There are 5 ways to turn a row about zero (a turn may also mirror it). The second row of each pair is the first, turned, with some noise. The first 45 pairs use one turn. New pairs use 3 turns, one after the other, and a turn may come again.
In the rows, 128 means zero.
Known pairs, each followed by its turns in order:
[137 163 109 145 176  73 103 179]
[137 124 174  94 177 194 138 113] -> (3)

[144 109 100 129 124 108 106 127]
[160 138 110 126 135 127 149 145] -> (4)

[123 125  73 105 127 176 114 180]
[139 177 179 112 155 134  88  90] -> (2)

[141  62 142 124  75 110 122 127]
[121  97 154 119  87  90 180 121] -> (0)

[185 146 149 131 182 180 137 151]
[169 110 105 102 118 126  48 163] -> (0)

[102 171 161 172 124 101 129 133]
[136 170 169 155 121 163 113 112] -> (0)

[186 147 115 141 130 132 112 101]
[164 106 102 110  88 114 130 128] -> (4)

[146 132 108 145 131 101 172 120]
[134 151 133 146 141  80 114 135] -> (1)

[157 179 168 112  88 155 128  97]
[118 133  94 119  62 175 109 111] -> (0)

[ 99 121 157 115 115 101 100 163]
[131 155 106 147 156 151 115 175] -> (2)

[110 155 125 135 146 137  91 112]
[ 99 140 123 156 142 155 114 153] -> (0)

[ 74  78 182 117 138 156 105 136]
[ 95 172 153 117 164 181 132  80] -> (4)

[112 157 114 165 151 103 144 126]
[145 159 150 130 162 158 123 125] -> (0)

[132 137 158 120  90  72 166 110]
[114 116 141  81 158  71 113 149] -> (4)

[142 196 108 155 117 103  72 143]
[ 51 159 154 146 150 101 144 151] -> (2)

[124 182  95 103 186 150 132 112]
[164  84 179 140 102 120  86 118] -> (1)

[157 143 134 122 151 157 149 138]
[154 132 162 127 113 103 146 118] -> (2)

[159  61 165 147 127 126 111 154]
[160 115 133 191 127 181 139 129] -> (2)

[165 135 135 191 124 121 170 144]
[146 146 166 114 113 131  68  85] -> (3)

[123 166 114 175 124 120 136 141]
[126 147 165 113 149 169 111 112] -> (0)

[165 119  80  87 189 159 167 102]
[155 106 142 183  90  86 184  88] -> (4)

[ 70 134  80  86 134 147 153 128]
[115  94 141 198 171 128 142 116] -> (4)

[144 105 105 125 164 150  95 193]
[147 174 178 142 162 163 143 108] -> (2)

[104 135 155 174 137  76 121 169]
[149 123 179 149 172 141 131  80] -> (3)

[108 123 111 100 100 118 113 126]
[118 140 150  99 110 130 156 124] -> (1)

[150 133 130 114  99 103 117 130]
[144 158 119 104 144 114 139 125] -> (3)

[143 141 141 147 121 148 114 110]
[160 131 120 138 104 133 121 134] -> (3)

[129 157 157 159 132 120 134  83]
[141 121 133 100 117 103  77 102] -> (4)

[122 117  72  89 151  67 106 120]
[ 97 133 106 102 204 152 131 163] -> (3)

[122 150 106 131 106 107 115 140]
[134 145 163 121 144 132 145 130] -> (1)

[118 105 132 171 172 134 101  86]
[ 82  79 121 137 139 131 101 165] -> (1)

[ 98 119 183 134 114 160 122 110]
[157 136  77 161 108 109 115 130] -> (2)

[225 125  85 130 105 108 152 132]
[142 175 122  43 124 116  70 133] -> (3)

[106 112 102 148 151 122 103  93]
[ 86  96 150 127 124 122 120 159] -> (1)

[125 162 132 184 137 137  65 128]
[203  97 130 141 133 171 129 119] -> (3)

[ 84 135 156 153 183 113 147 136]
[157 188 146 154 157 112 109 142] -> (0)

[157  66  99 120 102  95 188 100]
[139  42 135  98 114 178 109 116] -> (2)

[115 143 151 151 136  39 132  80]
[ 80  81  74 113 127 139 173 175] -> (2)

[101 167 100 153 141 124 107 151]
[140  96 119 125 141 177 140  99] -> (3)

[ 75  90 114 184  72 113 118 114]
[118 171  67 133 193 129  87 136] -> (4)

[127 100 138 105  94 117  90 169]
[127 134 116 116 126 156 196 119] -> (1)

[ 99  59 101  76 117 123 117 212]
[ 97 162 138 157 175 173 214 174] -> (4)

[200 172 141  84 193 116 159 120]
[213  79 113 140 131  75  99 104] -> (1)

[114 124 135 146 121 156 155 178]
[124 143 152 102 129  94  89 104] -> (0)

[114 121  97 102 156 118 135 117]
[128 110 149 141  95 101 132 128] -> (1)

New pairs. What belongs after each?
[126 170 104 126 112 156 122 151]
[104 141 149 157 156 118 163 123] -> (4) (0) (3)

[ 97 124  78  66 134 118 101 152]
[174 151  97 158 151  96 109  78] -> (3) (1) (3)

[152  90 100 144 124  96 116 182]
[160 120 114 127 187 131  83 151] -> (4) (1) (1)

[142 139 137  92 169 112 155 113]
[145  82 110 118 117  88 129 145] -> (2) (1) (4)

[159 164 182 164 188 125 125  67]
[ 99  71  74 138  84 117 195 147] -> (2) (2) (1)

[136 134  87 172 113 136 181 142]
[135 154 122 133  62 121 107 165] -> (1) (3) (3)

[137  99 122 142 160 112 138 135]
[130 149 120 113 125 137  99 159] -> (3) (0) (4)

[165  90 125  93 118 133 105 103]
[ 80 139 113 139 160 144 160 136] -> (1) (3) (3)

[191 114 168 168 143  62 123 141]
[138  75 126 221 141 126 132 106] -> (0) (2) (2)

[149 162 160 108 136 137 120 151]
[ 93 144 158 164 124 128 124 117] -> (4) (2) (2)

[159 144  65 133 178 135 122  88]
[ 82 106 100 111 186  80 127 118] -> (2) (3) (2)

[110 113 124 164 180 139 187  85]
[ 97  62 137 159  72 123 149 121] -> (3) (1) (3)

[153 180 136 147 145 137 159 139]
[103 173 127 140 138 127  89 105] -> (1) (2) (1)

[177 203 146 184  33 115 141 174]
[ 59 118  90  79 241 140 132 166] -> (3) (2) (4)

[ 74  92 173 127 136 183 112 145]
[ 83  65  83 123 118 137  93 138] -> (2) (3) (0)

[144 153 132  71 144 129 135 116]
[127 137 139 107 115 174 128 164] -> (2) (2) (4)

[111 117 161 131 163 121 142 151]
[128 130 142 141  98 163 119 100] -> (3) (0) (0)

[144  96 108 101  59 138 130  83]
[137 195 152 146 134 132 124 187] -> (1) (2) (2)

[153 118 107 130 144 131 176 153]
[112  90 162 120 160 134 118 152] -> (4) (2) (3)

[116 192 109  64 147 139 154 147]
[123 115 209  97 102 103 106 107] -> (3) (0) (1)

[ 98 112 140 120 138 130 133 127]
[120 112 118 101 140 139 126 134] -> (4) (4) (1)

[175  76 107 134 137 120 112 125]
[117 134  92 117 100 124 118 185] -> (4) (0) (3)

[150 113 186 148 189 159  94  90]
[157 159 172 174 123 135  65 171] -> (0) (2) (0)

[113 138 110 176 138 135 128 108]
[167 121 152 152 144 139 139 110] -> (1) (0) (3)

[123 105  99 146 193 137 142 159]
[ 90 139 110  75 154  89 130 119] -> (2) (4) (1)

[ 86 132 103 122 136 161 111 134]
[ 81 121 101 116 138 144 107 117] -> (0) (1) (1)

[130 131 129 184  89 102 150 164]
[160 175 126  94 103 154 109  99] -> (1) (1) (4)

[154 100 121  76 127 123 140 122]
[115 112 102 125 103 165 163 120] -> (1) (2) (1)

[133 154  93 129 139 129 184 149]
[141 135 111 122  95 140 161  75] -> (3) (4) (2)

[ 95 150 108 124 169 157 186 133]
[114 147 151 105  98 193 111  97] -> (3) (1) (1)

[162 152 138  97 158 123 126 136]
[120 173 133  97 120 113 109 117] -> (3) (3) (1)

[124 163  71 122 177 133 113 147]
[161 122 151 148 188 132 136 175] -> (3) (0) (4)

[160 146 180 131  94 164 136 129]
[141 168 137 109 149 170 121  82] -> (1) (0) (2)

[ 64  62 145 137 143 133 170 128]
[157 110  74 138  63 101  92 143] -> (2) (2) (2)

[117 117 142 109 159 124 118  96]
[153 147 142 134 161 159 130 123] -> (4) (3) (1)

[150 134 122  92  93 127 130 110]
[115  88 153 149 131 122 123 145] -> (1) (3) (4)

[147 138 144 117 136 102 109  92]
[114 117  97 100 115 115 100 118] -> (1) (2) (0)

[107 148 140 138 179 116 143 148]
[156 132 139 150 129 163 171 107] -> (0) (1) (2)

[ 96  90 142 130 104 156 101 184]
[ 69 131 122 123 141 172 107 161] -> (4) (4) (1)

[118 109 175 128 107  61 134  80]
[110 180 141 121 190 103  86 143] -> (1) (3) (0)

[147 160 109 176 178 100 121 128]
[147  85 138  88  91  99 162 129] -> (4) (3) (4)

[110 135 154 153 124 143 174 143]
[135 121 159 121 124 149 172 152] -> (2) (3) (3)

[155  93 138 134 126 153 149 123]
[144 150 103 124 142  88 137 112] -> (0) (0) (4)

[154 176 177 151 165 142 172 109]
[144  97 133  68 102 182 164 117] -> (3) (3) (0)

[ 74 134 109 134 100 133 170  87]
[154 111 160 169 168  90 107 147] -> (0) (4) (3)

[101 103 142  91 105 125 180 123]
[154 137 119 127  91 110  78 154] -> (0) (0) (1)

[167  54  91 107 140  27 151 162]
[119 217 155 133  49 160  86 187] -> (1) (0) (3)

[ 78 177  90 113 113  98 124 132]
[185 118 134 129 157  94 162 105] -> (3) (1) (3)

[ 96 154 151 145 131 116 135 104]
[139 132 162  95 141 114 107 129] -> (1) (3) (0)

[134  80 109 130 127  89 136 141]
[127 124 161 103 133 157  90 140] -> (0) (3) (4)

[161 133 174 133 146 114 132 130]
[138 126 120 115 129 181 107 110] -> (2) (1) (3)

[165 106 114 142 109 105 190 100]
[ 98 152 169 106 123 125 156  69] -> (3) (1) (4)

[127 160 154 128 177 147 142 133]
[107 137  76 134 160 116 118 133] -> (4) (1) (0)

[ 98  79 136 154 107 155 145 136]
[142 136 103 173  92 150 153 113] -> (2) (0) (1)

[148 156  93  97 161 127 149  80]
[139  74 167 109 168 125 117  99] -> (3) (2) (1)

[117 168 117  81 122 178 104 137]
[127 115 117  91 134 117 102 198] -> (4) (2) (1)

